The groups are shells around one centre, one inside the other: the same stretched ball of 6 dimensions in 7 sizes.
Known rows, each followed by its group:
[-18 -17  28  33  28  19  -5  23  20  34  -3   4 -10 -49 -10   1   1  -3
 -18   1   6 -12  -3] | dis
[ 31  50  -8 -13 -21   1  20 -16  -5 -19 -39 -19 -24  57 -14   6  21  11
  13 -10 -14   2   7] | por
[ -3 -40 -12  -7  -7 -11  -6   5 -61 -46   9 -33  15  14  50   6   1 -55
  -7  29  27 -26 -26] | pilod
[ 23   0   7  21 -17   7   5   9 -17 -19 -12 -34  -7  12  23  -1  13 -18
   6  14   7 -10   1] | Menit
[ 38  39  -3   2 -27   2  10  -7 -19 -21 -19  -4 -10  42   8   6  12  18
  23   1  -4   3  11] | Rufu
[ 19  45  10  -4  -5   3  -1  -8  17   2  -4  41   9  18 -25   4  -2  40
  20 -17  -7  14  24] | dis
[ -8  19 -33   8  -3  -8   5 -29  32  27  -7  -4 -17   4 -10 -16  -1  26
  17 -19 -31  17  13] | Daga
[ -7 -16  -6   5   8   2   1   9 -44   0  -9 -10 -16  -5  26  16   5 -13
  -9  17  11 -21 -24] | mevot
[-16  -6   8  -3  25   6  -2  11 -22  14  -8  19 -10 -15  -3  20   1   0
 -16   4  11 -18 -19] | mevot
[ 26  11 -14   7 -25  -5   0  -4 -40 -22   1  -2   1  25  34   6   2  10
  24  13   4  -1   2] | Daga
[ 12  13 -11   1 -13  -8  -7 -11  -9 -12  12  20  17  14  12  -1  -7  16
  22  -1   0   8  12] | dis
[-37 -19 -47 -30  16 -23  -1 -30 -22  -1   2  -6  -3  11   9   2  -6 -19
  -9  -4  -6  -7 -25] | por
[ 46  38   6  27 -31  12  11   6 -16  -5 -23 -12 -23  24  15   5  16  29
  27   6  -7   3  15] | Menit
[-35 -36 -38 -46  16 -26  -5 -20 -60 -34   7 -10  13  23  27  15  -5 -50
 -20  13  18 -25 -40] | por
[ 17   1  44  48   7  29  -5  39  -6  23  -5  14 -12 -40   8  11   5  18
  -1  14  15 -13   5] | pilod
[  5  24  14 -11   9   3  -5   1  -4  -2   0  43  13   8 -18  14  -4  20
   4  -8   7   0   6] | mevot
[-13 -37 -33  14  -5  -9   3  -6 -37  -7  -4 -53 -19  -2  47  -4   6 -35
  -4  20   1 -18 -24] | por
[-19 -47 -37  17  -3 -11  -1  -8 -36  -4   5 -52 -13 -12  54  -8   1 -38
  -3  22   1 -16 -24] | pilod
[ 40  26  19  10 -20  11   6  15 -36 -25 -19  -2  -7  27  15  16  14   6
  12  13  13 -11   3] | Daga
[-12  -5  -8 -36  11 -12  -3  -9 -32 -30  -1   9  16  26   1  14  -1 -27
 -12   2  16 -15 -18] | Menit
[ 33  28  -8  27 -32   2   5 -11  17  -6  -6 -18  -5  19  10 -16   6  19
  32  -4 -17  16  27] | dis
[-39 -41 -28  12  15 -10  -5 -16  21  15  10 -36  -1 -26  12 -22  -6 -34
 -12  -2 -10  -4 -10] | Daga
[ 28  22 -24  -7 -32 -10  10 -19 -25 -35 -15 -30  -6  52  21  -2  12  -7
  22   5  -6   1   3] | Menit
[ -5   1 -34 -38  -5 -22   1 -25 -43 -34  -1  -2   8  43  16  10  -1 -18
   4   3   5  -7 -17] | dis
[ 10  33 -13 -12 -10  -5   9 -23  19  -9 -16  -3  -3  35 -19  -6   6   9
  12 -17 -16  10  13] | mevot
[ -6  -4  -8  18   0  -5 -14  -8  16  12  24  23  19 -19   7 -12 -15  18
  17  -4  -5  12  16] | Menit
[ 12   8  33  26   6  21   4  22   8   6 -19 -10 -13 -11  -9   5  13  -5
  -8   4   7 -12   3] | mevot
[ 19  38  40  49   4  26  -5  17  63  46  -1  40  -3 -37 -34  -9  -2  57
  18 -19 -13  19  40] | pilod
[ 14  -6 -25   9 -25 -11  -2 -12 -30 -25   7 -22   6  20  40  -6   0  -9
  21  13   1   0   1] | dis
[ 21   4  19  41 -11  15  -1  17   3   7  -3  -9  -7 -15  15  -4   6   9
  12   9   2  -2  13] | mevot
[ 25   6 -25  -1 -29  -9   7 -11 -49 -34 -10 -31  -9  40  40   4  10 -12
  18  16   2  -7  -7] | Menit
[ 38  61  15  24 -13  21  20   3  19  23 -44  -1 -42  20 -25   6  22  47
  17 -13 -22   7  20] | Daga
[-12 -29 -23  11  -1  -6   2  -6 -24  -5  -4 -42 -13  -3  33  -4   5 -31
  -5  14   1 -14 -19] | Rufu
[ 33  62  -4  -4 -18   5  17 -15   7   0 -33   7 -24  44 -22   6  15  39
  22 -16 -20  11  17] | Rufu
[ 15   5  53  20  14  27  -1  39 -14   0 -15  14  -3 -18  -7  20  11  -4
 -15  12  26 -22  -4] | Daga
[ -9 -15 -33   8  -6 -11  -2 -15 -20   1   5 -17  -7  -1  31  -5  -3  -5
  10   7  -7  -2  -8] | Rufu
[-28 -63  -8  26  15  -3 -16  15 -35   3  24 -19   8 -45  50  -1 -10 -38
 -13  27  20 -22 -24] | pilod
[ -8 -17 -20  41  -6  -1  -6  -7  20  26  12 -19  -8 -30  23 -21  -6   8
  15   2 -16   8  10] | por
[-26 -25  20  -6  38   9  -5  23 -40   9  -7  17  -7 -26   2  28   2 -21
 -33  14  27 -33 -34] | por
[ 29  47  27  28  -7  16  -5  10  27  24  -1  52   2  -9 -21   3  -3  61
  27 -13  -7  17  34] | pilod
[ -9 -39 -15 -12   0 -11  -4   3 -65 -38   5 -28   8  12  46  12   2 -51
 -12  28  26 -28 -32] | Menit
[  5  28  22   6   8  10  -1   1  36  11  -7  24   6  -2 -33  -2   1  18
   3 -17  -5   7  19] | Rufu
[ 38  66 -13  21 -30   4  11 -22  35  18 -18  12 -20  29 -17 -11   7  64
  43 -22 -35  30  39] | Daga
[-45 -44 -15  11  30  -3  -6  -3   8  24   6 -21  -7 -39   8  -8  -5 -30
 -23   2  -1 -14 -20] | por
[-24 -15 -32 -21   6 -18  -1 -26  -2 -13   3 -17   8  15   4  -8  -4 -28
  -5  -5  -5  -3 -11] | Rufu
[ -8   6 -36 -32  -3 -21   0 -28 -30 -21   1   7   7  35  10   6  -4  -4
   8  -3  -2  -1 -11] | mevot
[-25 -33  18  20  25   6 -18  17   6  15  23  19  20 -47   6  -1 -13 -13
 -13   6  17 -10  -4] | Rufu
[ 18  24  23  33   3  25  14  20   2  28 -35 -10 -42 -10  -8  11  19  21
  -3   2  -5 -10   1] | pilod
[-15 -18 -13 -31  13 -11  -3  -2 -60 -27   0   8   8  17  20  23  -1 -28
 -14  14  22 -24 -31] | dis

New rows. What belongs after each?
[-11  -3 -15 -31   8 -11   2 -12 -30 -24  -9  -4   3  27   3  12   3 -25
 -11   2   9 -15 -20] | Rufu
[ 11  -9  13  54 -11  12  -8  11  31  17  13 -14   4 -34  15 -22  -3   7
  17   3  -5   8  24] | por
[ 31  19 -23  19 -38  -6   5 -18   0 -19  -4 -32  -4  31  26 -17   6   7
  34   2 -16  13  19] | Daga
[-32 -47 -32 -16   9 -21 -10 -16 -28 -24  18 -27  18   1  31  -6  -8 -53
 -13  12  11 -15 -24] | Rufu
[-37 -63  -4  12  21  -5 -16   8 -12  -6  23 -25  19 -37  30  -8 -10 -55
 -22  17  20 -21 -22] | mevot
[-53 -65 -31 -21  29 -22 -17 -10 -41 -13  29  -6  23 -22  34   3 -17 -53
 -24  16  20 -23 -37] | Daga
[ 42  35 -18   3 -39  -2  17 -14 -27 -31 -28 -36 -21  56  21   1  20   4
  26   6 -10   1   6] | por
[ 13  45   8  15  -1  12  12 -10  53  27 -27   1 -22   8 -40  -9  11  32
  10 -25 -26  15  25] | Daga
[ 21  55  19   7   2  14   7   1  23  22 -23  36 -15  10 -37  10   7  49
  12 -19 -12   9  20] | Rufu
[  9  -6  -6  38 -18  -1  -8  -6  30   3  17 -17  13 -14  18 -26  -6   3
  23   0 -10  14  24] | Daga
[-36 -21  35  18  48  17 -14  23  30  41   9  36   7 -61 -28   6  -9   0
 -28  -6  12 -12  -5] | pilod
[ 13  10   6  49 -12  13   1   0  49  24  -4 -23 -11 -20  -3 -25   4  15
  17  -8 -19  13  27] | Daga
[-10  11  43   7  32  20  -5  20  33  22  -7  34   6 -27 -41   8   0   7
 -19 -12  10  -8   6] | Daga
[  9  23  -6 -28  -2  -5   7 -10 -29 -24 -18   6  -3  40  -4  16   8  -3
   1  -1   5  -9  -9] | Rufu
[-10   4  22   2  25  11  -6  16 -11  16  -4  35  -1 -20 -12  19  -2  11
 -12   1  13 -13  -8] | Rufu
[-21 -30  42  38  32  22 -12  32  28  27   6   3   5 -60  -9  -3  -2 -18
 -24   5  16 -15  -1] | Daga
[  8  23  29  16   6  11  -9   7  38  10   7  36  19 -13 -27  -5  -6  23
   9 -14   1  10  26] | Menit
[-35 -55 -47 -22   7 -28 -12 -19 -56 -28  25 -19  19   3  50   1 -13 -48
  -7  20  15 -18 -33] | Daga
[-29 -32  -1 -23  31  -1   2  10 -54 -12 -14 -13 -10  -1  13  25   7 -46
 -36  17  24 -37 -44] | pilod
[ 14  12 -40 -27 -21 -20   7 -24 -61 -36 -10 -11  -6  54  33  13   6  -4
  17  10   0  -7 -15] | Daga
[-19  -2  22  14  23   6 -17   3  51  22  21  37  27 -37 -29 -12 -15  11
  -3 -17   1   9  20] | por
[ 15   7  28  12   5  19  10  23 -23  -6 -30 -19 -22   5   1  17  19 -15
 -14  12  14 -23 -12] | Daga
[ 20  40  13  11  -6  11  11  -4  34   8 -26  -6 -16  17 -29  -5  13  18
   8 -16 -15   7  19] | dis
[-35 -28 -39 -17  15 -17   2 -23 -15  -2  -3 -29  -9   4  13  -3  -1 -33
 -14   0  -5 -11 -25] | Menit
[-39 -55  29  13  45  13 -14  33 -22  13  10   4   6 -56  10  15  -5 -43
 -41  19  33 -35 -32] | por
[ 51  71 -24  -3 -42  -3  20 -26 -13 -13 -32  -2 -27  66   0   5  16  49
  42 -11 -26  18  22] | por
[ 15  14 -51  11 -38 -18   9 -40  15 -12  -5 -48 -10  36  22 -29   5   2
  34  -8 -32  20  18] | pilod
[ -9  -2  -9 -23  11  -5   6  -6 -30 -16 -17 -10  -8  22   1  14   8 -24
 -15   4   8 -18 -22] | Rufu
[-21   2 -21   7   7 -10  -9 -24  44  23  15  15  11 -15 -14 -20 -14  17
  12 -20 -20  18  17] | Menit
[ 12  40  11  -9   9  13  19   3 -13  10 -45   3 -37  24 -26  23  21  16
  -9  -7  -5 -12  -9] | pilod
[ -4  16  42  30  28  27  -2  26  30  44 -13  33 -15 -42 -33  10   3  29
 -12  -9   2  -5   8] | Daga
[ -1  36 -15 -16   1  -7   2 -26  26   7  -6  27   3  22 -29  -4  -3  30
  15 -24 -18  16  17] | dis
[-34 -58 -50 -28   4 -31 -11 -22 -63 -39  23 -28  20  12  55   1 -11 -59
  -9  22  17 -21 -37] | por
[-35 -48 -53 -26   7 -28  -6 -24 -56 -24  14 -27   6  11  46   2  -8 -47
  -9  17   9 -19 -37] | Daga
[  4  28  11  -2   3   3  -2  -9  38   2  -3  21  12   9 -32  -7  -1  14
   7 -20  -7  11  21] | Menit
[  8  -8   2  33 -11   4  -8   3  12   3  13  -9   9 -16  18 -15  -4   1
  15   5  -1   5  15] | Rufu
[-48 -54 -47  -1  18 -19  -6 -22 -13   8  13 -36  -4 -20  31 -12  -8 -40
 -14   7  -5 -12 -27] | pilod
[  3  -8  22  -7  15  10  -2  26 -64 -14 -11  16  -6   0  17  35   7 -13
 -17  22  31 -32 -28] | por
[-16 -47  -8  42  -1   0 -11   4  14   6  21 -40   9 -39  35 -26  -7 -33
   1  13   1  -4   1] | por
[-24 -36  34   1  38  14  -9  35 -42   0  -1  13   2 -34   8  28   1 -34
 -37  21  38 -38 -34] | por
[-24   2  -8 -22  24  -5   0 -10  -6   8  -7  18  -3   2 -16  11  -2  -3
 -13  -9   1  -9 -14] | mevot
[-19  11   0  -2  20   1  -3  -9  26  23  -3  24  -2 -12 -26   0  -4  15
  -4 -17  -9   3   4] | Rufu
[-22 -12 -18  -9  11 -14 -16 -16   1   1  27  31  27 -10   4  -4 -19   4
   6  -6   2   5   2] | Daga
[ -5   9  10  11  13  11   8   3  17  17 -24 -14 -22  -5 -18   1  12  -3
 -12  -7  -6  -8  -2] | dis
[ 10  26  36  10  15  22   8  20   9  15 -29   9 -20  -4 -29  15  15   9
 -13  -5   4 -12   1] | dis
[ 41  36  17  13 -20  14  13  12 -27 -14 -29  -8 -22  29   7  15  19  15
  13   8   4  -8   4] | dis
[-10  -9   5  13   7   2  -6  -2  31   3   5  -9  11 -13  -8 -15  -2 -15
  -3  -7  -2   1   9] | Rufu
[-31 -23 -40 -22   6 -27 -15 -32   4 -14  29   6  33   5  10 -15 -19 -20
   6  -7  -3   7  -1] | por
[  3  29 -12 -11  -7 -10  -3 -26  36  -5   5  19  19  22 -23 -14  -6  18
  19 -23 -16  20  24] | por
[ 27  51 -13  27 -27   2   8 -24  55  19 -10   0 -12  17 -18 -24   3  49
  39 -24 -37  32  42] | Daga
